The first 4 rows are patterns. Each new row is the sum of 2 different patterns, raised or lowered, with some noise. Before adding, each is slid sideways (what falls off one end comes back at the other) and multiplied by a number that may be negative. Names go in the order of the patterns.
In the rows, 128 means zero.
Known rows, each followed by the names of its patterns:
[147 120 110 160 128 128 150 159 136 124 113 130 128 120 131 169 109  89
 184 127  93 140 135 114 116 127 126 169 134 139 127] -> Z_508
[133 125 131 148 148 148 113 125 132  98  99  92 108 135 130 126 147 119
 109 129 158 111 132 128 143 140 129 121 153 124 110] -> Z_125
[166 107  92 132 121 123  94 182 147 150 118  93 109  95 142 131 112 134
 130 112 127 140 118 122  93 115 140 127 134 141  97] -> Z_232
[133 100 131 138 127 144 113 128 135 123 121 139 132 136 169 132 140 130
 137 139  72 118 102 130 120 109  72 108 122  95 132] -> Z_572

New rows. What belongs after each?
[130 148 108  93 116 107  70 124 116  91  67 102 109 124 122 127  97 127
 115 103 149 104 115 138 133 115 122 106 128 147 109] -> Z_508 Z_572
[ 90 116 123 134 135 145 139 101 126 120 127  74 136 157 140 131 131 157
  89  78 130 174  97 142 185 111 121 156 134 129 142] -> Z_508 Z_232
[139 135 140 152 179 152 120 151 136 136 163 104 159 173 129 152 153 165
 100 124 115 141 159 162 168 129 151 169 153 149 157] -> Z_125 Z_232
[146 128 122 205 147 160 149 166 161 185 151 145 166 130 135 185 126 114
 166 129 136 147 137 138 142 130 138 154 109 143 132] -> Z_508 Z_572
[129 111 116 119 114 169 133 127 132 133 125  71 128 100 123 100 101  86
 104 125 101 110 150  93 107 132 121 137  93 156 142] -> Z_232 Z_572
[ 85 105 149 131 133 159 120 190 121  90 137 128 112 103 195 148 132 136
  92 111  89 136 132 121 120 137 129 129 146 120 112] -> Z_125 Z_232
[135 128 121 155 136 114 141 130 116 135  96 111 138 116 138 136 101 155
 113  92 123 113 104  97 161 138 137 114 122 116 111] -> Z_232 Z_572
[144 135 157 133 153 137 165 150 138 126 139 147 165 117 161 158 128 138
 158 172 101 150 147 173 183 152 169 133 128 163 150] -> Z_125 Z_232
[193 172 199 168 172 173 138 173 170 152 164 180 147 163 139 152 158 155
 150 183 133  97 197 142 121 158 152 181 150 172 150] -> Z_508 Z_572
[112 142 113  96 110 115 125 133 138 137 123  98 121 156 119 137 137 120
 159 124 106 150 122 115 113 158 143 157 137 125 112] -> Z_125 Z_232
[100 146 157 133 117 108 131 121 137 141 128 136 139 143 156 148 144 139
 131 126 136 161 118 184 166 146 142 146 169  55 113] -> Z_232 Z_572
[109 135 128 157 109 117 105 155 146 118 152 116 127 158 142 146 122 123
 122 103 103 113 113 124 128 119 139 137  84 143 177] -> Z_125 Z_232
[158 147 156 166 158 137 139 144 123 141 143 166 135 122 214 151 148 153
 155 154 178 161 155 190 149 149 168 154 141 138 155] -> Z_508 Z_572
[128 117 146 152 138 128 135 130 115 120 108 130 135 139 139 152 129 131
 139 169 139 145 143 152 152 146 110 156 124 123 140] -> Z_125 Z_572
[ 97  97 119 140 113 109 155  86  73 164 102  72 113  94 104  97 102 103
 133 103 106  95  93  93  83 125  97  97 158 133 128] -> Z_508 Z_572
[ 97 108 125 140 109 133 126 147 130 127 123 146 120 114 129 126 153 145
 147 146 115 124  96  93  79  91 100 122  95 112 140] -> Z_125 Z_572
[127 217 135 192 203 198 151 128 154 139 218 181 167 176 192 150 157 211
 163 166 159 187 191 169 168 186 140 201 154 172 158] -> Z_508 Z_232
[153 107 103 114  83 130 128 107  97 131 102 108  94  72 110 108  91 105
 117 156 120 129 100 105 115 169 130 115 166 129 136] -> Z_125 Z_572
[ 89  94  98 130  97  99  86 114 122 147 132 105 116 100 121 116 103  94
 112 102 115  95 116 108  93  99  97  96  83 116 107] -> Z_125 Z_572
[126 127 129  89 131 120 125 101 104 110 100  94 115 134 110 117 153 102
 114  99 139 134 153 158 147 175 138 110 134 121  95] -> Z_125 Z_572
[139 132 129 123 130 126 127 123 124 111  99 126 137 131 113 120 168 125
 164 102 144 163 167 146 135 178  88 107 133 127 137] -> Z_232 Z_572
[155 117 102 154 143  87 117 133 111 116 105 155 162 141 126 105 129 100
 120 150 114 129 143 138 127 129 108 124 108 111 132] -> Z_508 Z_232
[145 190 119  73 171 121  68 137 144 101  79 132 110 155 112 118 116 145
  90 100 165 112 121 135 127 109  98 119 122 116 137] -> Z_508 Z_125
[151 112 159 152 150 134 134 141 130 136 141 132 121 120 102 121 147 133
 134 135 127 132 139 160 132 120 162 136 126 140 125] -> Z_125 Z_232
[122 141 132 128 148 122  96 143 172  91 130 147 137 133 140 132 152 128
  99 127 121 133 136 150 154 106 129 135  99  97 102] -> Z_508 Z_125
[104 125  55  68 122  84  98 100 102 148 108  94  94  99 117 138 120 117
 108  94  95 106  80  85 104  97 112 102  96 102  81] -> Z_508 Z_572
[115 135 119 120 144 109 158 144 104 139 124 125 108 115 128 119 118  95
 100  61 120 121  84 133 128  93 126 143 118 135  91] -> Z_232 Z_572
[154 177 113 148 145 141 139 141 142 175 144 136 155 146 127 172 183 129
 138 165 139 126 136 129 133 156 124 145 153 143 125] -> Z_508 Z_125
[ 94  86  80 112 107  82  96  90  48  96  96  92  87  72 148 118 120 102
 115 102 176 108  88 132  89  87 109 124 101 114  79] -> Z_232 Z_572
[183 145 128 141 182 126 143 176 122  94 171 120 117 114  98 139 131  99
 135 149 108 123 112  72 102  95 137 122 113 206 163] -> Z_125 Z_572
[144 157 123 119 163 111  93 136 137 149 114 172 155 152 104 131 159  73
 152 167 120 139 150 140 141 150  98 132 110 132 131] -> Z_508 Z_232
[144 159 171 178 182 143 157 145 141 169 127 168 161 146 156 131 133 136
 160 141 137 147 120 136 137 151 137 135 175 149 171] -> Z_232 Z_572
[111 103  92 103 149  72 114 126  96 106  96 135  80  65  46 150 130  90
 138  89  83 102  93  93 142 103  95 107 119 122  97] -> Z_508 Z_232
[161 175 161 169 152 183 175 160 150 176 122 145 157 156 159 169 234 189
 176 156 172 156 193 151 153 197 160 155 204 156 139] -> Z_125 Z_572
[ 96  81 127 124 105 127 108  95 112 106  93  87  72 102 124 109 127 117
  76 147 107  72 115 105 115  86 157 124 141 101  72] -> Z_125 Z_232
[116 132 101 140 145 126 128 133 119 116 125 118 138 144 148 176 116 132
 131 110 106  51 101 110 130 117 125  72  93 121 126] -> Z_125 Z_572
[172 175 182 162 129 146 150 182 174 163 159 159 158 156 195 168 165 177
 191 185 181 164 192 180 162 176 182 177 194 209 193] -> Z_125 Z_572
[158 143 142 103 152 209  60 165 207 128 142 157 185  96 126  88 151 164
 158 157 137 158 131 139 141 136 115 126 158 163 174] -> Z_508 Z_232
[125 131 140 152 186 139 150 150 146 125 109 161  86 147 162 118  95 138
 146 117 149 120 117 136 151 128 163 142 122 145 140] -> Z_508 Z_572
[126 131 127 122 123 172 123  94 163 137 102 138 127 113 120 134 115 164
 141 134 130 144 113 105 147 137 131 148 170 149 142] -> Z_508 Z_125
[116 113 100  79 109  86  68  68  81 120  76  88 106  94  95 106 144  75
 106 107 109 115 111  91 119  99  81 118 100  96 119] -> Z_125 Z_232
[137 172 110 122 141 145 141 119 155 150 160 127 131 140 113 156 151 136
 160 145 141 153 152 140 151 130 142 170 150 158 156] -> Z_232 Z_572
[114  92 102 113 139 129 104 114 113 102 110 101 153 100 114 140 110 131
  88 108  98 121 110 120 126 108 102 132 121  91 127] -> Z_508 Z_232
[146 127 163 156 144 170 176 164 155 143 158 139 138 129 151 161 161 175
 170 152 145 161 178 113 149 144 165 159 142 121 155] -> Z_125 Z_572
[139 122 127 149 121 135 146 171 142 120 120 122 124 147 105 167 144 106
 165 133 135  99 120 104 129 150 142 173 125 133 142] -> Z_508 Z_232
[108 132  75 102 107  83  69  94 107  97 100 102 110  95  60 153 149  64
 104 144 103 130 130 121 120 106  61 118  94 103  89] -> Z_508 Z_572
[ 89 132 126 109 125 133 136 150 118 124 117 120 120 116 132 105 125 132
 136 116 111 112 124 108 116 130 139 110  94 142 106] -> Z_508 Z_125
[ 50  40  31  53  75  97  69  90  57  62  65  80  76  73  66  94  97  71
  61  79  66  58  66  70 100  72  56 123  53  45  83] -> Z_508 Z_125
[ 77  81  78  84 141 103 102  84  96  87 118  87  80 116  87  80 117  76
  71  89  88  96  90  80  97  99  78  83  88  51  76] -> Z_125 Z_572
[144 142 129 116 145 121 134 122 137 134 126 111 136 139 143 114 143 133
 112 121 143 151 104 147 142 162 162 137 145 125 113] -> Z_125 Z_232
[161 138 168 166 150 175 160 150 167 153 164 170 164 161 202 160 160 161
 166 172 127 161 147 154 153 148 100 130 138 123 166] -> Z_125 Z_572
[133 144 128 118 158 140 143  97 108 108 114 130 124  97 122 125 106 129
 136 111 125 119 121 139 120 130 133 113 141 122 112] -> Z_232 Z_572
[141 149 114  79 204 149 104 159 152 121 136 158 133 174 120 144 157 162
 147 143 144 178 126 132 175 147 137 102 195 164 159] -> Z_508 Z_232
[102 101  92 108 103 130 120  97  86 120 104 133  89 123 140  85 110 123
 101  95 139 122 138 116 125 129  68  74 113 151  61] -> Z_508 Z_572
[113  77 116  94  83 132  75 111 125  92  70 100 124  54  74  76 158 139
 135 124  97 112 162 111 102 144  98  86 132 103 122] -> Z_232 Z_572
[123 127 155  97 146 164 129 143 133 133  93 112 140 142 148 170 177 162
 154 134 128 138 124 145 146 137 112 165 138 129 124] -> Z_125 Z_232
[169 153 109 136 129 148 141 136 156 162 141 154 159 142 119 138 160 126
 151 173 149 128 184 143 125 156 123 147 122 186 150] -> Z_508 Z_232
[104 129 120 114  94 122 108  86  91 117 118 127 102  93 168  89  87 115
  90  92  63 177 132 131 133 109 134 107 121 117 103] -> Z_125 Z_232
[127 122 146 157 133 147 152 139 137 151 129 112 120 130 151 139 143 188
 125 187 126 127 161 176 152 125 204 159 154 155 119] -> Z_232 Z_572
[161 137 129 120 110 106  72 144 119 109 116 113 112 129 112 115 130  88
 117 128 102 113 115 107 155 104 114 148 144 131  92] -> Z_125 Z_232
